All groups share one centre, and each spreads out both ways along 13 directions, with some noise.
Some rows, each with its group after it:
[  5 -20 -21  -7  13   8  18  -1 -14   8 -11  36  19  -2  -2  -1  -8   3
  -8  17]
(2)
[-27 -29 -26   6  -6  14  -9  -5   5   2 -17 -16 -22   8  13  21   5  41
 -18 -25]
(3)
[-30  -7   8   4  -6   4  12   3   5   8 -22  16   4  17   8  14 -13   3
  18  14]
(0)
[ 15 -20 -11  -9  24  -4  21  15   7 -13   4  -2 -30  -3  30  12 -37  10
  39  31]
(2)
[-54 -36 -21 -39  31  19 -53 -34   8  -6  -8   0  -2  28 -48  26 -30   9
  25   9]
(3)
[ -7  -7 -17  16 -19  24  12 -18 -11 -31 -25   1 -15  -9  -3  39  -9 -26
 -19  -1]
(1)
[  3 -11  12  38  22   2 -21  -5 -11  -9 -17  20  -9  27 -11 -13  51   1
   5 -21]
(2)
[  7 -39   3   7  24 -11  10  -5   0  22   2   3 -10  -8   9  16 -14 -13
  13   3]
(1)
[-20 -16  13  20  33   6   9   7 -19 -64  -7   5 -46  24 -12 -15  30 -31
  36  18]
(2)
[  0 -13   5  -2  31  15  26   5   2   3 -26 -20  -2  11  -6  22 -43 -10
  16   5]
(3)
[ 23 -15  34  11  14  27  29  39 -24 -31   4  27  28 -57  24 -15   0 -58
 -16  21]
(3)
[ 15  32  20  16  29  17  44  21   5  -8 -20  20  19 -47 -18  15  -9 -19
 -25  13]
(3)
[  2   5   8   9  29   8 -22  13   2  -4  18 -18 -10 -11  -8  -1   7   2
  17   1]
(1)
[ 12  25  35  50   5   1 -16  18   2  -8   7 -15  -9  -2  -9  10  31  -7
   8 -24]
(3)
[ 32  15 -16  13   7 -20 -13 -12 -18  13 -20  24  10   7  22  -5   6  14
   3   7]
(2)
[ 14 -12  18  25 -54   1  -6  -3   3  -8  15   2 -23  33   0  46  32  -1
 -25 -17]
(0)
[-24   9 -26 -30  24 -12  -7 -12  -3  -3  -4  -2  19 -30  -7 -23 -38  -1
  19  19]
(0)
[ 27 -28  -3   5  10 -11  17   4  -5  31 -10  20  11  19  17   3 -30  -8
  32  17]
(1)
[ 37 -24  -4  27  -2  -9  -2   4  -9  12   6  15   9   7  15 -11   6   2
  13 -14]
(1)
[ 29 -24   5  59  -4 -32 -20  -5  -4  27  16  -3  -1  21  -1  21   6   6
  30 -38]
(1)
[ -3 -29  19 -16  12   3   8   9  15 -14  18  10   2  13 -26 -19  -1   0
  10  -3]
(2)
[-22   3  40 -24  19 -28 -14  14  -2  34   8   7  27  26   6  -9 -23  17
  15  22]
(1)
[ -5  -5  -7 -10   0  -7 -21 -20 -15 -12  14   9   7   0 -23 -19   9 -14
   6   1]
(3)
[ 15   3   3  25   0  -6 -19 -11  23  22 -18  28 -15   1  23 -20  29  -4
  33  -2]
(0)
[ 36 -18 -25  -4  18  -1  20   6 -40 -32  45 -34   8  -8 -39   1 -26 -22
 -15  -9]
(0)
[  4   3 -32 -11 -22  -7  -4 -21 -28  18   7  20  20  -3   7  -3  -5  -7
  -9  20]
(0)
[ 19  -3 -26  -2   8  -6 -13 -23   6  30   3  40  17   0 -39 -16  34  12
 -12  -7]
(2)
[  6 -47  -2   9   2  -2 -16  -4 -24  14  11   1  -7   3  42 -19   9 -36
  21  -2]
(3)
[ 10 -17 -25 -21  24  28 -21  -4 -41  11   2 -10  35   3  -8  36 -31  -3
 -27  14]
(0)
[-32  -5 -22  28  -7 -23  31 -20  12  -1 -33  13 -19   0   5 -18  -5  -9
  30  -6]
(0)
[ 20   0 -16 -15  28  39 -17   7 -13  26  -7  16  26  -9   8  22 -28  -1
   6  33]
(3)
[ 31 -37   8  13   5 -64   9  -7   1 -17  24  52 -12 -24   8 -13   1   9
  16   9]
(1)
[ 19  -9 -14 -23   3  25  -8   3 -19  -1   9 -11  16  -6  15  20 -33 -14
   6  24]
(3)
[ 17 -23 -11   3  27  19   8  -6 -24 -40   3 -36 -36   5 -12  33  -9 -37
   0   6]
(2)
[ 26 -22  -3  12  26  18  -9  12  -6 -19  16  10  -7   0 -12  17  -2   0
  19   6]
(3)
[-46  -7  11  -2   9  15   0   2  -2 -31  12 -15 -19   7 -21  14 -18 -25
  32  16]
(0)
[ 16 -15 -23  22 -37 -67  -4 -47   1 -21  15  10 -23  49 -40 -12   9  10
  17 -36]
(3)
[-19  -8 -23 -25 -11   1 -21 -18 -28 -10  15   9  24   3 -10   8 -32  -6
   8  23]
(0)
[-30 -39   8 -25  56  38 -27   0  13  -5 -28   9 -12 -10  -7  15  10  22
 -16   7]
(2)
[ 22  12  -2 -20  10  -9  -3  -3   0   6  -1   9   5  -5  10  -3  -5  14
  -7  20]
(2)
[ 21 -15 -17 -15  36  -8  31   4  -8  46 -12 -27  -9   9  14 -13   1   1
 -25   3]
(1)
[ 17  -5   4  25  16  10 -14  -3  -6  -4   8 -21 -20  -6 -14  51  -5 -18
   2  -6]
(3)
[ -3  21  22   2  21 -18 -44 -10  45 -32  33 -17 -17 -22 -37 -18 -19   8
  60 -16]
(0)
[-26   1 -10   5  17   3 -16 -10   9   5  -9   8 -15 -14  -1   9  -2  -4
  27  12]
(2)
[ 11 -41 -26   6 -23  -9  -2 -21 -11  -6  29  -6  12  -3 -20 -11 -24 -24
  20 -31]
(2)
[ 12  13  -9   5   6  26  -8  14   1 -22  14  19  11 -12 -11 -24  14  -5
  21   9]
(1)
[ 10 -22 -28  10  -4   9 -26 -36  -7  12 -25  14  -8  12  -2  32   8   6
 -11  -9]
(0)
[ 22  -1 -26  24  16  -2  -6  -6 -25   8   7 -16 -10  33 -17   4  17  -4
   7  -7]
(3)
[-31 -27 -20  15  13  25  -9  -4   1  28 -17   5 -24 -18   8  38  31   7
 -29  -1]
(2)
[ 26 -15   2 -31  31  10 -32  -1   2 -28 -13  -6  25   7 -14 -24  -7  37
 -13 -22]
(2)
[-10 -21  21   7 -20 -15  -8   0  14 -19  11  12   0   0 -14   8  -5  18
   2 -23]
(1)
[-10  -4 -11  -4  10  20  18  -8 -15  14   7 -11   7 -26 -20   0 -11 -57
   0   5]
(0)
[ 16 -18 -10  -5 -25 -18   3  -8 -12 -18   0  21   7  22  10  -7 -13  11
   8   3]
(0)
[ 30  45  39  34  20  -1 -33  -2  14  28 -18   4  13 -31  17  41   9 -13
 -10  -4]
(3)
[  5 -31   3 -20  12  -3  21   3 -25 -34  -6   5   0  -3   5   2 -15 -17
 -16  15]
(1)
[ 51 -22 -18   3 -17 -12   5 -11  -3  -6  34  19 -11  10 -15  -7  15 -16
  13   2]
(0)
[-17   8  16  -2  -2 -16 -17  -6 -10 -10 -10  -1   1  -2  13  17   4   7
 -26   2]
(1)
[ 18 -18 -11 -36  -4  -4   2  -1  -7   2   6  14  16   0  13 -26  -4  -4
  -9  16]
(1)
[-35   1  -6 -12  11  12   3 -10   9  -5  -9 -14  -5 -14 -13  28 -31  -6
   8  14]
(2)
[-26   7  20   0  14  19 -12  17  -7 -22  -4   6  16 -12  -8  -8  15   0
 -14  -2]
(1)

New rows, each followed by its group:
[ 22  -2  26  31  36  -2 -10  -1 -10   2 -25  34   6  35 -20   2  28  -7
  16   2]
(2)
[  7 -21  -7   4  20   5 -22  -6   3  10   0  20   2   2 -10 -11  12  -1
  19  -3]
(2)
[ 14 -22  -1   6  15  18 -10   7 -23 -29  15  -3  -7  19  -6   6   7 -19
  19  11]
(0)
[-30 -15  -5 -26  15   9 -24  -7   2  -2 -14 -16   3  27   1  -7 -24  19
  22  -1]
(3)
[ -6 -14   0  14   9  12  15   6  11  21 -10   6 -13   3  -6  31   8  17
 -15  -4]
(2)
[  4 -14  25 -14 -16  10 -29  -7  17  16  -1  12  18   6  -4  43 -25   8
  -4  -2]
(0)
[ 31  21 -36  -4 -35  38  13   7  12 -10   4 -34  -7  32  -1 -11   3  10
   6 -25]
(1)
[ 10 -43 -56   6  -6  28   4 -12 -29  19  16 -21  -5 -25  21  25 -26 -41
  13   5]
(2)
[  7 -15  13  12 -17  16 -12   3  -8 -58 -12  23  17  14  -6  11 -26   3
  19  -3]
(1)
[ 46 -33  24  -3  23   6 -14  16   4 -17   1 -13   3  29 -13  -4  10  33
 -22 -36]
(2)
[ -7 -15 -32 -55  22  30 -18 -16  21  -6  29 -33 -29 -31 -35  12   7  -4
 -32   4]
(2)
[  4   7  -4   1  28  11 -19   8 -11   5  20  -6  30  -6 -20 -12 -32 -10
  42  10]
(0)
[ 32 -13 -24 -16  10  20  -1   6 -10   5  -8  13  16 -21  27  -2 -14  17
  -6  10]
(3)
[ 42 -27 -22  -1  18 -19 -20 -30  -4 -50  18 -18 -20 -12 -34  -9  -5  -3
   3 -28]
(0)
[  8   3 -27 -12  27   3   9 -19 -27 -10 -27  31  -5 -24  14  17 -19 -33
   5  51]
(1)
[-21  -1  -7 -26 -26  14 -46 -45   7  28   1  19  15 -20  -6  21   4 -35
  -4  10]
(0)
[  6  -9   1   8   4   7  13   0   6  10   1  10   1  10 -29  14  -1 -10
   2  -1]
(2)
[-40   0  16 -25  50 -18 -27  -9 -19  35  11  -1  25  -3 -38 -21   6 -11
  -6  15]
(1)
[  1  10   4   0  20  21  10  28 -15 -31 -15  -2  22 -21  11 -28   8   4
 -22  -6]
(3)
[ 19   1 -42   3 -24  -5  -5 -19   2  20  15  10  27  -3 -30 -20   6  23
 -14 -32]
(2)
[ 8 23 -1  8 26 25  6 24 11 25 -6  1  0 -5  2 -8  9  7 24 12]
(1)
[-21 -32  -6  -6 -10   6 -27 -17 -13 -17  -1 -24 -13  17  13  11   0   0
  -1 -18]
(3)
[-25 -43 -30   2  36   8  12 -12  11  14 -12  46 -39 -18 -18  12  51  11
 -17  21]
(2)
[ 14  -8  13   1  36  11  -4   9  12 -13   8  -7  14   7 -50  16 -35  18
  20  -7]
(0)
[-16 -25 -24 -19  30  22 -24 -13 -19  -9   3  -6 -10  -3   3  18 -24 -16
  21  30]
(0)
[-20  -1   1 -35   0 -19 -40 -26 -30 -22  23  30  38 -13 -29 -40   8 -20
 -11  16]
(1)
[ 13  11  -4  -1 -16  32   1  18   0  25  -2 -19  10  11  28   2  -5  -9
  10   3]
(1)
[-37 -18 -27  14 -12  11  16 -11   0  -3   6 -15 -25 -12 -15  28  -6 -28
  -3  -5]
(2)
[ 19 -23  -4   4 -12  -1 -15 -21 -11 -36   8  -7 -20   0   1   4  13 -28
  -7 -15]
(0)
[ 15  15  -8   4 -15  24 -23   7 -15 -25  15  -1  23  13  -6 -15   2 -10
  23   1]
(1)
[-16  -3  -3  -8  26  -3   9  18  -9 -25   8   4  -5  15  -9 -12 -25  12
  46  30]
(0)
[  4  -9  -8  -4   6   5  22  10  23   3   6  -6 -19   1 -16  16  -3  25
  -7   1]
(2)
[  0 -12   9  -7  -9   2 -14 -17  -7   5   4 -16  35   1 -16  20 -48 -28
  11 -15]
(2)
[ 32  37  18  11 -21 -33 -11   0  20  15  19 -50 -15  24  26  -2 -23   9
  41 -14]
(3)
[ 16 -22   8 -27  17  29 -41  -7  -5  -3  26  -1   1 -12  -7  13   1 -31
  15  19]
(0)
[ 63   3 -38  44 -24   3  -7  -9 -12 -54   1  17 -18   2   5   6  12   5
  22 -16]
(1)
[ 28   7 -32   7 -17  47  -6  -6  -9 -26 -21 -22 -16   0  28  37  -7  -9
 -11  -5]
(1)
[-19  -1 -13   2  19  10  -7  -9   5   6 -17  17  -4  -5 -16   4   9   9
  -5   6]
(2)
[ -1 -42   4  -8  31  -7  -5 -21 -10 -19 -38  12  -6  -2  -6  30  -3  11
 -41  -8]
(2)
[ -5  15   7  53  16  24 -14  17 -20  -3  10  18  30  11 -37 -10   9 -19
  52  -3]
(1)
[-27   6 -27 -32  26  33 -10 -23   1   8 -11  -9   6 -12 -31  -2   0 -17
 -17  12]
(1)
[  2  23 -39   0  22 -10 -29 -23 -10  33  -9  18  32 -25   3 -45  -7  -7
  30   7]
(0)
[-23  15  -3 -15  12  -1  -5   1  -8   5  -9  15  12   9  -7   5  -8  27
  -3  24]
(0)
[-49 -17 -24  -5  12  37 -17 -16  10   2   5  -3  11 -14 -42   1 -20 -15
  26  -6]
(2)
[-21  -6 -21   1 -13  10 -11   6  -3 -30  12  18   3 -12 -13 -18  33  30
 -24 -14]
(3)
[ 27  11 -12  -5 -14 -19 -32 -27 -40 -47 -15   8   4  13  30  24 -20   4
  -8  22]
(1)
[ 10   4 -27  27   4  -4   1 -14 -24  11 -12  22  29  18 -22  -9   4   1
   2 -11]
(0)
[-32  -9 -28   7  16  12   0 -27 -11  10 -20   9  14 -12 -18  -9 -16 -39
  27   4]
(0)
[-28  13  -6   4  -7 -21  -3 -16  -2   2 -25  34  19  -8   3  -4  -7   3
   5  13]
(2)
[-13 -13  11  -4  20  -2  -1   0  15 -11 -21   7  -2  -4  14 -13 -32  -6
  44  11]
(0)
[-23   6  -8 -16  15  10  11 -17 -31  -3 -51  14  27   9  -3   1   4  -6
 -50   9]
(1)
[-33   3  24   4  20  61   6  35 -62  -8  11   1  43  25 -27  25   7 -45
 -22  31]
(0)
[ 24 -19  -3  -1  -2 -18 -26   1  16 -27  44   7   9  12 -44 -42   9  25
  29 -30]
(1)
[ -5   0  19 -38  17  33 -29  15 -33  -9  25  -5  26 -12   6   3  -6 -25
  -7  38]
(0)
[  8 -26 -11  -3 -38 -29  -4 -27 -18 -50   0  14   1  26  -9  11 -12  19
 -20 -14]
(0)
[ -2  15 -12  -8  -7  -9   4 -17   6  23 -14  -9   2  -6   8   9 -15   3
  -6  -1]
(3)
[  9 -22 -14 -23   2 -16  11 -32  12   9  -5  18  11 -10 -39  28 -29   5
 -38  -6]
(2)
[  9 -48 -15  25   1  18   2 -12 -61  -2 -21  47  39  36  -9  20   3 -25
 -14   4]
(3)
[-10 -18  24 -54  22  24  -5   9  -9 -23   7 -23   1 -25   7  25 -22 -18
 -34  24]
(0)
[ 10 -10  -1   9 -52  17 -27   6   6   1  45  -9  10  -5   8  -5   4 -21
  25 -16]
(1)
[  8 -11  13  -6  31  14  -7   1 -26 -14 -14  20  16  15  -8 -11   4 -25
   4  18]
(2)
